There are 3 ways to turn a row about zero (a turn may also mirror it). The second row of each pair is the first, turned, with some noise. The first 30 pairs use one turn. New pairs use 3 turns, one after the other, and a turn may come again.
In the rows, 128 means zero.
Known pairs, each followed by its turns in order:
[174 100 121 125 139 163 110 152 111]
[144 101  96 156 122 131 122 112  78]
Mel

[ 95 139 155  78 125 121 134 121 115]
[148 136 118 144  97 127  83 128 151]
paf

[112 147 179  85  80  86 141  90 159]
[166 129 144 169 136 131  55  89 145]
paf

[171  94 103  88  80 165 150 120 176]
[157 117  24 122 120 122 117 134 146]
Mel

[127 123 174 178 163  99 114 174 129]
[ 96  96 121 177 101 172 179 126 143]
rep

[ 81 149  87 126 166  96 164 122 110]
[143 180 169 115 137 164 171 102 145]
Mel

[163 133 135  97 146 134 149  81 144]
[101 131 121 120 137  93 112  90 160]
paf

[114 175 107  78  97 175 145 102 171]
[ 88 141  62 193 132 122  88  96 125]
paf

[133  88  78  88  87 109 142  83 154]
[114 180 117 135 187 120  77 146 143]
paf

[124 137  83 133 139 136  82 131 147]
[140 125 161 163 113 116 110 138  95]
rep

[176 113 169 152 108 177 159 172 127]
[110 120  83 144 157  82  88 113  77]
Mel

[141 168  83 159 160 107  86  86  78]
[185 131  68  72 149  92 174 113 117]
paf

[147 103 132 137 103 120 138 107 150]
[121 126 138 107 139 121 131  76 125]
rep

[ 87 158 104  81 147 145 162 142 163]
[108 174  95 112 149 182 140 102 154]
Mel

[138 117 153 137 112  78 104 133 145]
[161 109 151 115 154 156 108 117 127]
paf

[126  92 168 154 112  96  92 112 129]
[104 145 149 135 103 161 147  77 139]
rep

[179 153  86  86 107  84 142 169 158]
[113  95  86 111 111  85 110 113  58]
rep

[123 152 109  79 172 168 133  89 125]
[160 122 137 122 118 112  60 181 163]
rep

[130 177 159 115 133 153 151  77 120]
[ 99  87 128  95 169 125 157 101 154]
Mel

[105  98 100 115 120 177 113 116  86]
[137 113 111 119  70 134 140  74 110]
Mel

[150 112 124 133  96 172 168  88 120]
[141 139 148  78 189 130 117 115 138]
rep

[158 109 140 100 120 133 115 109 146]
[ 94 140 140 110 116 110 103 102 133]
rep

[137 120 179 142  80  91 163  86 148]
[158 145 194 153 145 106  93  84 132]
paf

[ 94 112 100 118  83  89  96 162 106]
[140 158 146  98  68 139 118 163 100]
Mel

[145 152 155 127 111 139 166 101 107]
[114 116 124  95 170  88 156 125 120]
Mel

[175 133 114 166 149  83 176 175  95]
[145 109 162 129 155 124 204 142 181]
paf

[ 98 139 110  86 123 170  94 139 148]
[125 170 139 143 108  73 111 163 133]
rep

[117 178 110 132 123 172 153 162 175]
[124 149  95  97 174 168  82  93 139]
Mel

[133 173 129  94 102  82  88  79 171]
[159 122 140  98  48  91 104  91 113]
rep

[126  85  83 143 179 104 167 127 108]
[113 182 140  93 135 125 174 139 168]
paf

New pairs. What belongs after each?
[120  94  85 161  77 113  76 155 127]
[181 137 109 170  75 104  99 136 153]
Mel rep paf

[ 97 137 123 126 151 158 132 121 128]
[121 113 107 134 133 121  99 131 161]
paf Mel paf

[166 117 134 165 138 152 166  78 141]
[131 140 150 167 100 172 112  91 149]
paf Mel paf

[163 176  84 142 169 179  92 155  82]
[220 141 107 120  91 103 146 165 102]
rep Mel paf

[ 84 129 135 160  97  86 157  78 102]
[135 109  82 193 138  90 147 169 112]
Mel Mel rep

[ 89 119 125 155 101 135 149 174  86]
[107 112 115 133 169 152 171 104 155]
paf paf rep

[172 136 161 159 151 104  97 179 153]
[171  56 152 127 135 111  98 155 132]
rep rep rep

[160 113 176 147 132 130 147 145 163]
[114 135 111 101 167 129 142  83 102]
rep rep paf

[ 82 132 141 106 142 156 148 106 106]
[ 77 144 111 125 110 100 112 138 109]
paf Mel rep

[109 115 131  86 143 100 152 153 155]
[113 159 153 141 150  97 124 173 145]
paf rep Mel

[135  91  96 116 160 171 141  79 170]
[115 119  74 132 195  88 148 133  95]
paf paf paf

[ 87 121 166 107  90 108 171 124 162]
[ 81 140 100 126 145  59 126 140 137]
paf rep Mel

[102 172 162 174 162 162 166 110 179]
[126 152  95 143 126 116 187 193 192]
paf Mel Mel

[105  94  82 139 176  98 130 178  91]
[161 126 145 124 132 207 152  79 114]
paf Mel Mel

[ 88 134 139 143 142 121 114 179 163]
[114  92  96 149 101 126 130 158 164]
paf rep rep

[129 145 134 158 101 162 171 173 170]
[ 92 126  90 118 181 138 109 140 179]
rep paf Mel

[ 93 138 150 106 133 151 145 176  88]
[ 98 101 132 109 131  83 134 163  91]
Mel rep rep

[ 90 116 102 180 157 177 118  93 105]
[111 131 107 107 146 105  96 186  73]
paf rep rep

[174 161 163 155  95 114 137 171 144]
[183 139 160 106 167 133 149  96 109]
paf Mel paf

[126  84 110 146 112 133  96 130 146]
[127 128 119 155 139  98 165 162 106]
paf rep rep

[164 137  79  89 144 166 176 155 110]
[124  88 131  83 175 149  82 113 168]
Mel Mel rep

[146 138 153 133 162 106 152 158 105]
[168 132 164  97 120 125 109 127  99]
rep Mel rep

[168 145 167  95 177 157 138  92 115]
[162 101 140 194 150 146  92  99 162]
Mel rep Mel

[116  93 112 106 122 140 158 167 133]
[120 139 149 150 110 100 152 154  86]
paf paf paf

[127 117 139 179  91 117 129  84 162]
[108  87 111 180 105 147 144 100 136]
Mel paf Mel

[157 101 122  97 130 117 134 113 171]
[108 120 113 119 112 123  81 101 163]
paf Mel Mel

[105 112 117  95 161  92 108 166 167]
[ 81 125 140  91  80 110 135 113 126]
rep Mel rep

[ 85 177 141 103 158  97 126 126 111]
[131  87  90 158 129  83 137 107 106]
Mel rep rep

[139 176  96 173 163 129 143 137 117]
[128 174 111 103 115 121  97  76 132]
Mel paf rep

[124  93  78 101 126  92 106  81  85]
[ 71  98 123 142  81 117 175 149 123]
paf Mel paf

[146 119 130 173 112 159  78 156 172]
[173 183 141 156 121  79 112 118 129]
paf Mel paf

[133 115 157 160 109 122  78 102 164]
[119 173 120 138 116 142 128 179 159]
rep Mel Mel

[161 133 130 158 101  96 136 109 139]
[110 106  90 117 120 142  88 115 119]
rep rep paf

[155 167 122 100 130 122 178 105 109]
[108 139 125 157 143  98 168 171 112]
rep Mel paf

